Every row belongs to one group in each of 4 separate groupings. Each group adds its own fixed numbers to the row, and there is some noise. The rows also spread widely along 16 directions, which tell nothing about the answers.
Known rows, each followed by its group in each grouping:
[ 19   0   8  12 -21  10   7   8 -15  -7   2 -29 -23   1 -11  -3 -13 -18
   0   0 -12 -18  29  -8 -14  18  -6  -4  13 -16 -13  -3 -25  -9  13  12
  -6  -8   5 -16 -30   7  -2   6]  z193 z811 z590 T
[-15   0   3 -24  21  14   2   2  28  -6  -9   0   1   9  29  -3 -32  19
 -12 -11 -30 -23   1  17   1   4 -18  13  -1  22 -17  19   0 -33 -20  -1
 -15  12  13  16  24  -1  10   4]  z44 z344 z564 U
[ -1  -8   1  31  20 -23  12 -12  -7   1   1 -10  -4  -5  13   6  -1  13
 -28   0  -3 -25 -16  -6  -1 -15 -26  11 -10  21  -2  13  13  -6 -28 -23
   3 -21  10  19   7 -10 -12  11]  z165 z811 z615 D
[ 30  -5   7  -9 -26  20 -20   4  -3  -9  25  -9 -19 -17   3 -10  13 -18
   0  -3 -10  -4  34   5  -6 -32   5 -13 -12  -2 -27 -57 -41  30 -16 -28
  35  24  -8 -11   2  -9  -9 -10]  z302 z838 z900 E
[ 33 -32   9  35   6  -6  16 -33 -43 -23  16 -15   8 -10  28  26  -6  24
 -17  38  32 -21  12  -7 -12  12  -7  17   9  24   5   6  15 -14 -33  -8
  -9 -11 -26   6  30   7 -31   8]  z302 z125 z615 U
[  2  25   4 -34  -6  29  -2  -3   3 -22 -14   3 -26   1  16  35   2  18
   2  12 -13  -4 -19  13   2  16 -14 -15   6  -2  -9 -19  -4   0  -7   2
   4  -7  -4  23   9  13   0 -18]  z862 z344 z214 V
[-12  34   3 -23   4   4  14  24  16   2   9  27  23  -8  22   7  -2  24
  26   1 -17   5 -35  16  16  24  27  19  -7  -3  -3  25  16  20   5  -9
 -11  -1   3  28   1  19  18 -10]  z862 z125 z214 V
[ -1 -27  15 -29  10  55  13  25  -8 -20  16 -13  -5   4  28  -1 -26  -3
  13  19 -19  -5  31  28 -18  48   2  30   5   9   4  -2 -11 -18  -9   9
 -21   9 -20  21  24   7 -10 -14]  z286 z838 z590 T
[ 15 -41   4  33   8  17  -9   1 -27 -13  -1 -27 -35 -12 -18 -34  -3 -37
   4  15 -31 -16  68   7 -23  20 -18  -1  33   1  -4 -29 -19 -15 -13   6
 -14  -2  -8   7  -6 -43 -12   5]  z286 z125 z564 E
[-24  -5  -6  39  -9 -12 -27  -8  17   1  14  -7  13  15  -1 -40  -7 -11
 -12 -27  38  12 -18  13  -7   1 -23   4 -19  -6  22  33  10  -1  14   5
  15   0  28  -2  27  -7 -17  28]  z165 z125 z685 D
[  4  -4  -7  30 -18 -13   4   9 -21   0  12   7   0 -24  -5 -22  -9  -1
  12   0 -13   2  44  -1 -19  34   9  19  -1 -19  16  22 -14 -11 -23 -23
 -14   2   0  12 -26 -14   3   9]  z193 z125 z685 E
[  1 -21 -50  29  35  20   2 -39 -38   0 -25 -40 -22  59  25   0 -34   1
 -36   7 -13 -41  16  -3  -1  18 -22  -1  11  38   1  26  -2 -51  17  -1
   6 -32 -21   7  47  -1 -32  19]  z44 z344 z900 U
[-13 -18  33   3  -7   0  -4   2  -2 -15  16  -7 -15 -14 -17 -12   5 -22
 -12  -5  15  -1 -20   1 -21  10 -21   3  -5 -14  12   2  -7  -8 -26  -1
   3  -3  11  17  -2  -8  -9 -10]  z193 z344 z590 E
[ -5  22  38  -5 -41  20 -12  19 -13 -19  27  -4 -26 -14 -22  -3  15 -16
  18  -8   2   8   1  -2 -21  32   0   1 -13 -30   6  -7 -10  18 -21   2
   3  -6  20  19 -13  21   7 -13]  z165 z838 z214 D
[ -9  20  -8   2  -9  15 -12   6 -10  -7 -10  -7 -23  13  -5 -13   3 -11
   7 -12  -1  11 -20  19  -7  35 -10   1   7 -37  15   2  -8   8  17   1
  12 -13  14   7   8   2 -22  -6]  z862 z344 z214 D
[-40  31   8 -14 -21  21  25  22  20  11  21  -4   7  29  14  -2 -23   4
   4 -18  16 -11 -48   4  -3  49 -16  32 -10  -8  10  49   8 -26  30  26
  -5 -11  28  20   9  62   7 -29]  z862 z838 z590 E
[  1   0  13  -3  -1 -13 -24   2  29  -2  -1  11  14  -8  -9 -35 -14  -3
  -4 -34  -8   4 -13   5   2 -29  -3 -11  -6  -4 -29  12 -18  -2 -10 -14
   4  26  31 -16   2 -18  22  29]  z302 z344 z685 D
[ 24  18  34 -31  -2  48  -8  15 -19 -33  10 -27 -30  13   3  19   2 -16
  29  10 -15 -11 -14   8  -5  24   5 -10  13  -8 -25 -28 -10  28  16  16
   0 -12  -9   7  13  23  -1 -10]  z165 z125 z214 T
[ 22 -17  -5  -4  21  33 -41   9  17 -21  -7 -13 -26  -4   2 -27   4 -34
  30   5 -37   7  52  42   3 -18  -6 -33  26  11 -34 -59 -22  35  23   6
   3  18 -10   2  19 -61  -5  23]  z193 z125 z564 T
[ -8  -3  -3  -7 -28  11 -21   6  31  -9   9   9  15  -5 -10  -1   2  -7
   4   7  36  30 -10  11   3  -9  -5 -38 -15  -1  12 -12 -20  13  28  19
  15  12 -14   0 -12 -17   5  14]  z165 z838 z685 D
[  3  14  55 -25   2  29  27  52   0  -6  46 -30 -27  -3  38  19  -2   2
  10 -19 -37 -41 -13   2 -36  15 -12  62 -27  10 -11 -25 -14  39 -67 -38
   3  -7   7  38  -9  24   0 -26]  z302 z344 z214 V
[ 36  18 -27 -15  -1   5 -13 -20 -22 -17  -5  20   7  -5  20  19   3  20
  11  13  -8  12  -8  16  17  -6  41 -24  -4  -8 -17   0  -8  21   6 -33
  13   8 -29  -5  23   1  -4  14]  z862 z344 z564 T
[ 28 -26  42 -37  -7  43   7  26 -22 -24  23 -25  -9  -8  11   6  -9 -21
  11   8  13   1 -26   7 -35   8  -9   0   5  -4 -17 -36 -48   0 -22 -11
  11  13 -31   9   5   4  -9 -21]  z286 z344 z590 T
[ 34  25  19   4 -30   8  -9  -9 -37 -20  12  -9 -58 -31  -5  -2  29 -17
 -10  -2 -30 -17  32   8  -8   0 -10  11   7 -43 -25 -49 -17  24 -45 -38
  27  -4  28  -4   5   9 -30 -41]  z302 z125 z590 E
[ -1  -6  -6  28 -16   7   8  -3 -28   4  37   0  27   2  11   7   3  -4
   9  18  56  14 -17   2 -11  23   4   7  -4  16  27  20   7  -1   7   6
   6  -9 -28  30  30  21  -9   2]  z193 z811 z214 D
[ 19   5  28  20 -22   5 -13 -13 -37 -25  38 -10 -16  -7   3  16  15   0
  -5  15   9 -12  24   0  -6  16  28  15 -25 -17   9   6  23  28 -30  -8
   2  -4   3  -4  21  32 -23   4]  z165 z344 z214 T
[  4 -12   2  39  -9 -17   5 -11 -23   3   6  19   9 -32 -30  -9   7  -9
   8  30  15   8  16  -7  -1  13  -4 -20  31  -2   3  -9 -10 -28  -3  16
 -12  -3 -15  17  -8 -26   5  -8]  z302 z344 z615 T
[ 25  32 -28  -4 -19   5  12  14   1  -1  -3   4   2  -5  33  22 -28  32
  19   8 -36 -13  45  13   2  25  21   5   3 -10 -10   8 -19  -1  10 -11
 -13  12 -12  -4 -24   8   9  15]  z44 z344 z564 T
[ 31 -25  24 -16  15  42 -20  -5  -9 -31 -25 -28 -11  17  -8 -23 -40 -19
  25 -10 -14 -11   7   1 -23  15 -29 -35  53  23 -50  -2 -38 -47  15  28
 -25  17  -2 -10  16 -15  32  32]  z44 z125 z564 D
[  0 -13  33   6   0   5   7  11   1  -6  40  16  19 -24   5   1  12  -9
  15  27  15   0   5  19   6   7  14  17  10   6  -7 -18  13  19 -18  10
 -12  11  -9  21  23  -3  -6 -18]  z302 z344 z590 U
[ 22  18 -20  -1   7 -15 -39 -32   3 -26 -18  29  12 -18  -1   9   7  26
  13   2  -5  27 -18  12  23 -20  27 -47 -17   8 -21  19   9  22   3 -32
   3   5  -5   2  11 -27  19  52]  z193 z838 z590 T
[  6 -38  11  42 -34   0   2 -14   5  -2   0 -35  -6   3 -19 -22 -31 -18
 -20  -4  45 -18  27 -21 -28   6 -68 -19  36   6  -6  -4 -40 -72  22  51
  -3  12  17 -29 -20  -4   0   9]  z302 z838 z615 E
[  9  31 -11 -23  -2   7 -31   5  41 -22 -14   3 -11  -3   6   4   7  12
  16   1 -36   4  14  29  24 -18  26 -25 -22  -1 -24 -14  13  55  20 -10
   7   4  10  -2  -8 -17   6  31]  z286 z125 z615 U
[ -5 -20 -32   6  16  -8   3  -8  22 -12 -34  18   8 -11 -24   6   0   9
  -5  43 -30   7  43   7  36   5  46 -40   7  -1   5   9  16  14  47  26
 -29  -5 -30  -4 -47 -44   9  31]  z862 z125 z590 D
[ 26 -41  14 -27 -12   6  12 -10  14 -48 -11  -7  12 -19  31  46  -5  35
 -38  43  25   5  16  17   4   2   8  -7  -6 -25  19 -12  -7  10   1  14
  -7  25 -26 -39 -17   4 -46   4]  z165 z838 z214 D
[  5   3  19 -12 -10  28  10  48   4  11  44   3   2 -10  17  -6   4 -18
  44   7 -12  -3   9  22 -12  13   8  21   5   3 -10 -36 -24  39 -12 -14
   2  12 -18  34  -1  -9   5 -25]  z862 z344 z685 E
[ 30 -29  13  35 -33 -23 -17 -20 -19 -16  16   5  19 -27 -22 -12  13 -20
  -8  20  54  16   6   3   1 -15   4 -30  24 -30  -1 -15 -18   1  13  17
  10  22  -4 -37  -5 -15 -26   5]  z165 z344 z590 U
[  3  36   4  25  -9 -23   2   0  -1  -2   6 -14 -16   1  12  -4   5   8
 -11 -32  -6 -19 -31   0 -10   7 -13  29 -18 -20  -2  20   8  24 -14 -32
  19 -20  36  -4  -8  16 -15   5]  z302 z125 z564 V
[-22   1  10   8  28  -3   7  19  12   9 -15  24  -7 -21  -8 -27 -16   9
  16  -3 -77 -19  49  12  11  28   3  17  23   9 -21  17  12 -28 -21   3
 -47   2  29  30 -15 -27  33   3]  z862 z838 z214 T
[-26  13 -29 -27  12   9  33 -15   9  15   7   8  -1  21  38  24  -6  23
 -63  18 -15 -37  -9   4  41 -20  15  22 -26  17  -1   6  16 -23  -5  -5
  20  -9  -7  12  40  52 -27 -54]  z302 z344 z214 U
[  4  22  21 -24 -10   2   4  -6 -29 -17   1  22   4 -20 -29   4  -1   6
  10  -4  -9  10 -43 -26 -10  19  33 -21 -17  -1  -8  35 -10 -19 -32 -25
  -8 -13 -15  32 -13  18  46  -7]  z44 z125 z564 D

New rows. What belongs after each?
[ -9   4 -14  11  20   3 -29 -23  -1  -8   4  25   3   0  -3 -30   5  -7
  12  -1 -19  11   6  21  21   4  23  -7  -4  12  -7  23  31  10   1 -11
  -3   4   8  22  51 -14   7  16]  z862 z125 z564 E
[ 20  41  14   6 -32   4 -29  -2   0 -21   9   0   6   6  -7  14   5  -5
  41  -9  42  21 -56   8 -14  17  -9 -32  11 -12  -9   4  -9  25  30  14
  12  -2   5   3   3   8  12  22]  z44 z344 z564 V
[-12 -10 -37  10  -9  -6  17  -5  10  19 -12   2   9   6   4  -7 -16   6
 -28   5   9  -8   3  -1  14  -7 -14 -13   7   6  -1   6 -24 -39  27   9
   8  -1  -9  -3 -16  -9  -3 -11]  z862 z838 z590 U
[ -2  10  -4  27 -34 -14  22  38  10  28  16 -10  17  -2  12 -37 -26  -3
   6 -39   4 -12   1   1 -22  22 -24  35  13 -29  -5  25 -41 -26  15  -4
   3  14  39 -23 -41  11   1  -5]  z862 z838 z590 V
[ 17  29 -16   5 -23  13   0  -9 -26 -10 -11   0 -16   1  -2  12  -5   3
  12   8  -1   2   2   5  -2  39  -2  -6  21 -28  -2   1 -16 -12  13  -1
  -1 -14  -2   2  -5   7  -8  -4]  z302 z344 z590 U
[-25 -15  21   6   4 -17 -10 -23  10 -15  15  24   7 -19 -11  -9  17  -1
 -36   8  14   2 -14   8  18 -16   7   2 -25   2  11  14  27  -2 -28  -2
   5   2  16  11  28   0 -13 -15]  z165 z838 z564 U
[ 20  35   2 -18 -55   6  10  16   2  -5   2  13 -14 -34 -22  20   8  -1
  14  22 -13   1  30 -10   2   9  18 -34  17 -28 -18 -33 -39   0  12  17
   2   8 -12  -5 -63  12  27 -32]  z44 z125 z564 V
[ 22 -16  15 -14  -8   1  15  17   9 -10   7  -2  12 -26  12   7  -8   9
   9  11   6  -3 -11  -4 -10 -12 -10 -12   7   8 -17 -21 -34   0 -11 -10
   2  16 -23   6 -25 -14  13  -6]  z862 z125 z615 E
[ 17   2  14  -3 -12   0   1   1  31 -17   8  -6  18  -5  17  38  -3  26
   5  19  23  -6 -11  -2   8 -16   4 -19 -11  23 -12 -11   1  28  13  15
  -3   6 -16  -7 -21   0  10  29]  z302 z838 z214 U
[ -3   0 -10  24 -34  -2  -5  -1  17   6   4  -2   1  -6   6 -26 -18  -6
 -14  -8  13  -4  41  21  -1  14 -31  10  27 -32  -4  -6 -20 -35  16  27
   0  26  34 -28   1   0 -21  -9]  z302 z344 z590 U
[-23  -7 -11  41 -12  -8  13  17 -24   6  25  -6  -4  -3  12 -29  11 -26
 -16   5  21  13   2  37  -9  56  -7  55   2 -67  57   6   3  10  11   0
  14 -13  13   3  21  -2 -82 -40]  z165 z344 z590 T
[ 15  26   8 -34 -28  26   4  22  33  11  18  -8  10  16  13   7 -28   3
  17 -13 -12 -29   5 -10  13 -29  12 -23   4  25 -62  -7 -28  -6  30  22
  -3  24   5 -16 -20  36  52   6]  z862 z344 z590 U
[  7 -17  -4 -26  24  31  12  -4 -10 -18  -7 -10   8  23  32   2 -28   5
 -10   5  -5 -10 -20  17  -2  23   4  15  10   5  -4  19  -9 -24   8   1
  -8   5 -19   0  39  17 -17  -2]  z302 z344 z564 D
[  8  30 -18   1 -28  13  -7 -25 -14   6 -10  -3 -37   9   0 -14 -34  11
 -30 -20 -55 -43  73 -12   9  -1  -5   0   3  -3 -41  15 -16 -64 -19  -4
  -6   9  40 -21  11  42  21  -6]  z302 z344 z685 T
[  2 -12  -1   0   4   4 -12  -6   7 -22 -14 -26 -11  20  -2 -10 -10  -7
 -18 -15  -1   2 -21   4  -8  16   1   1 -22 -21  13  18 -13  16  18 -13
  12  -8   4 -22  -7  -9 -29  26]  z302 z838 z900 E
[ -2  -8  21  16  -4   1  31  14 -15   2  14  -5   6  -8   1   8  -3  -5
   2  18  15 -17 -18  -4  -4  25 -20   9  28   0   0   2  -7 -21   8  24
 -17 -14  -1  17 -12  10  -4 -23]  z165 z838 z590 D
[ 34  41  -5 -14 -37  26 -26  -8  -4 -13   3 -19 -23  16   1  16 -11  -1
  22  -8  -6 -12   7  -5  -5  -7  -6 -41   6   3 -39 -17 -31   7  23   2
  19   7   0 -10  -2  20  22  16]  z44 z344 z900 E
[-12  -6   2  16   5 -10  35  11   2  13   2 -12  -6   4   6  11  -3   5
 -20  10  -8 -31 -12 -15   3   3 -19  10   6  11   1   1  -6 -10   3   6
  -1 -21  -1  14 -30   5  -5 -19]  z862 z838 z214 E
[ -9  -4  -9 -34  -1   6  20  28  39   4   4   2   5 -14  29  16  -3  14
 -14   7 -12  -8  -9  13   4 -25  -3  -2 -29  17   0 -30 -30  14 -11 -21
  16   7 -27  19 -32 -18   0 -15]  z286 z838 z564 U
[  7  -2  -9 -11   7   8 -17 -36 -18 -24 -34 -10 -38   6  -6  -4 -19  11
 -34 -12 -36 -21   3 -11  -7  -4 -23 -15  -7   5 -17  19  -9 -51 -36 -28
   4  -7  17   4  17   1   4  12]  z286 z344 z615 E
[  4  38 -16  -6 -18   0 -13  -2  12  -2  -8  11 -22 -16  16   0  -6  24
   4 -23 -32 -11  21   6  -2  -8 -26  -8  -6  10 -25  -5 -16 -15 -26 -31
   9   3  29  19  -6  -1  24   6]  z193 z838 z615 V
[ -2  44 -21  10 -26   7  -7  -4 -17  -6 -11 -20 -19  30   6   5 -24   9
   8 -31   6  -2 -32  -9 -17  45 -18   1  -9 -22  16  50 -10 -18  20 -10
   7 -23  17   6  -7  31   1  23]  z193 z344 z214 E
[  3 -25  -6  27   9   6  -6 -31 -24 -11 -20  -6  -2   5 -20 -27 -15 -22
 -12  10  17  -1   1  -4  -2  19 -26 -19  44   5  -7  11 -10 -59  21  32
 -10  -2   2  -9  26  -9  -7  -1]  z302 z125 z564 V
[  8 -48  17  19  15  16   3  -2  -5 -14  28 -32  31  24  32  -9 -36   0
  -1  -4  44 -12 -17  -2 -28   9 -18  16 -10  46   6  34  -2 -25  -5  10
 -10   8 -25   3  34   2  -3  36]  z165 z125 z564 U
[ -7  30 -20 -14 -15  25   0  -7   2 -13  -6   1  -4  11  28  15 -19  25
   1  -1  -3   3  -1  21  -2  35  -7   8 -10  -3   6  31   8 -16   7  -4
  -2  -6   8  17  17  28  -3   6]  z286 z838 z590 D
[  2  13 -13  45 -33   1  -4 -13 -12   9   9 -17 -27  -9   4 -15 -10  -2
  -3  -3   5 -20  45  -1 -16   7 -57   1  22   7  -7 -12 -11 -40 -14   3
  11  -5  25  15   6   2  -2  -8]  z286 z125 z615 E
[-10   7 -10  14   9  10 -28 -16   9 -17  -8  -4 -15  15 -12   1   6  -1
  10   3  -7   4   0  12   3  16  12 -19 -21  17   9  16  23  28  15   3
  -5 -23  -6  20   3 -23   6  41]  z862 z838 z564 U
[ 27 -15  17   9  14   1 -14 -19 -33 -24  -8  17   2 -13 -17 -16  -2   0
  14  16 -37  -9  39   6  14  18  46  -3  25  -5 -31  26  17   2 -12  -4
 -39   8  14 -13  15  -3  13  24]  z862 z838 z685 D
[ -8  21  23 -24   8   3  -8  -7  27 -27 -27   0 -29 -11 -24  22   3  12
 -11   0 -33  -6 -21  -4   2   0  -5 -28 -17   3  -9   7   9  12 -16   0
 -11 -20  11  21 -30 -15  25  19]  z44 z811 z564 D
[ 29  39  29  -1 -36  11 -19  -4 -11 -27   7 -18 -31 -12  -8  18  -1   9
  27 -11  -1  -9 -12 -15 -26  10 -19 -19  -7   2 -25  -2  -7   9 -24 -15
   5 -13  16  16 -18  18  30  20]  z286 z125 z615 E
[-22   8  -9  23 -13   3   3  10  -2  10  12 -17 -48  -7   6 -15   1  -6
 -29  -7 -46 -29  65  11 -14  12 -23  31 -18 -12  10 -17  -6  -8 -38 -20
  12 -10  24  21  -9  -6 -22 -20]  z286 z344 z900 T
[ 14  -3 -16  22   0  -3 -19  -1   1  -9   4  -5 -19 -19  -4  -7  19 -12
   1  14 -21   4  34  15   6 -19  15 -20 -15   0  -3 -33  -3  42  -2 -21
  17  -7 -17   9 -11 -40 -11  16]  z286 z125 z564 T
[ -5  60   3  15 -22  -5 -16 -13 -18  -2  10   9 -18   0  -9  -6   7  -1
   9 -25 -10  -1 -23   5   6  24  -1   7  -8 -24 -10  29  16  -1  -5 -12
   8 -19  43  13  25  36   8  -4]  z165 z811 z564 T
[-15  -9 -18  47  14 -32  18   8 -10  26   2  -6   2   3   1 -31  -4  -5
 -17 -14 -12 -22  -3   2  -4   5 -15  25   6  -6   7  22  -3 -12  -4 -20
   5 -17  18  11  -9 -19 -19   0]  z862 z344 z615 D
[ 11  -8  22  10 -10  21 -35  -4   5  -9  13 -23 -27   5  -2 -44  -7 -31
  -7 -29  -8 -18  29  20 -12 -21 -37   0  17  -8 -40 -33 -22 -12  -8   8
  19  24  45 -24  43  -4 -13  -1]  z302 z344 z615 T
[ 21   2  23 -41   1  37  -3  25  16 -26  -3 -33  -7  18  40   7 -12  -6
  12 -11  17  -2 -54  25 -10  -1 -41  -4  23 -10 -23 -39 -37  13  23  12
  19  11   0 -10  19   7 -26 -16]  z165 z125 z214 U
[ 39  21  11   7 -24  19 -10  -5 -18 -16  15  -8  21   9  10   7 -24   4
  47  -7  33   6 -21  -8 -17  27  -1 -14  24  12 -29  24 -17 -11  24  14
 -11   9  -5  -9  13  29  31  32]  z302 z125 z564 V
[  2  15 -37  26 -27  -4   0 -16  -8   4 -14   3  -7  -2 -14  -1  -9   7
   0  11   3   5  21  -8   6  22  -2 -27  10 -11   7  15  -8 -24  31  11
   0 -12  -7   2 -26  -4   8  10]  z862 z125 z590 E
[ 11  -3  21  13  13   3   7 -11 -35  -6  15   5  13   3   0   9  -4  -3
  12  15  14 -13 -37 -10   0   8  -5 -10  24  26 -18  16   7 -19 -12   4
 -15 -14 -10  26  32  13  15   2]  z165 z344 z685 D
[ 31  10  -5 -19 -19  22  -6 -33 -36 -29 -22  -3 -45 -15   4  31  11   6
 -25  30 -19 -18  37   4   7  -2 -14 -32  36 -17 -26 -43 -20 -26 -16   3
   7   1  -1  -4  16  19 -19 -32]  z193 z344 z214 D
[ -6  -9  11  33  -9  -5 -16 -17  -6 -12   1 -11 -20  -8 -30 -10  -3 -10
  -3  -2   6  -1   9 -16 -20  11 -19 -20  -8  10   8  13   3 -16 -16   2
  -3 -16   4  21 -15 -24  14  23]  z44 z125 z590 E
[ 25  -2 -22 -23  21  31  -5  -6  -3 -15 -21  -1  -4  11  45   1 -26  13
   6   0 -27 -13   6  27   6  -4 -27 -11  32  23 -34 -18 -29 -29   8 -10
   1  17  -9   0  38 -10  -6   2]  z165 z838 z564 V
[-33 -17  22  -8  -3  -5  -5  13  22 -22  -1  -5  -2   2 -21  -7   0 -12
 -20  -3  17  17 -32  10 -15  31   5   7 -33 -33  44  26   3  15  -6   3
  -4 -13   2   9 -25 -14 -22   6]  z193 z344 z685 U
[ -6  -2 -16 -14  -1  22  -1  -8  27 -10  25  -6  -1  14  30  16  -7  17
 -25  24 -17 -25  47  11  30 -21  32   3 -42  31  -1   0  31  25   9   6
   9   4 -17   3  25  22 -11   2]  z165 z125 z615 E
[ 26  22 -23  47 -42 -15  10  -7 -17  16  17   4  23  -9  23  -4 -19  18
  17  -1  23 -12  31  -1  -4  15 -13   5  34   1 -19  20 -13 -31  19  10
  -5  15  13 -18  -3  26  10   6]  z862 z125 z564 V
[ -6 -15   3   2  -5  20 -10  18 -14   0  17 -17 -30   3 -23 -25   2 -40
   1 -10 -23 -11  23  -7 -19   2  12  -9 -18   7   0 -15 -27   8 -12 -15
  11  -9 -15  20 -19 -21   7   2]  z193 z344 z590 V
[  4 -19  -5  21 -13  10 -25   7   0  -4  -6 -13 -13  -8 -14 -45 -14 -19
   8 -18  -9  12  38   7 -24  11 -17 -12   6 -14   0  -9 -33 -18   1  -1
   4  14   5  -6 -15 -37   5  23]  z862 z125 z214 T
[-15   0  -1  37  28  -9 -11  21  24  14  14   8  -1  -8 -21 -25  34 -41
  24  14 -16   4  -4  26  32 -23   3 -18  17  13  -7 -40  17  62  37  15
   7 -17   2  29  -3 -61  -7   4]  z165 z811 z590 V
[ 33  12  -9 -18   8  39 -24 -18   6 -21   2 -27 -15  29  34  16  -9  -2
   3  -2   3 -13 -14  15   7 -30 -11 -27  -1  33 -43 -32 -11  20  23  -2
  27   2 -16  -7  51  13  -6  17]  z302 z125 z564 T
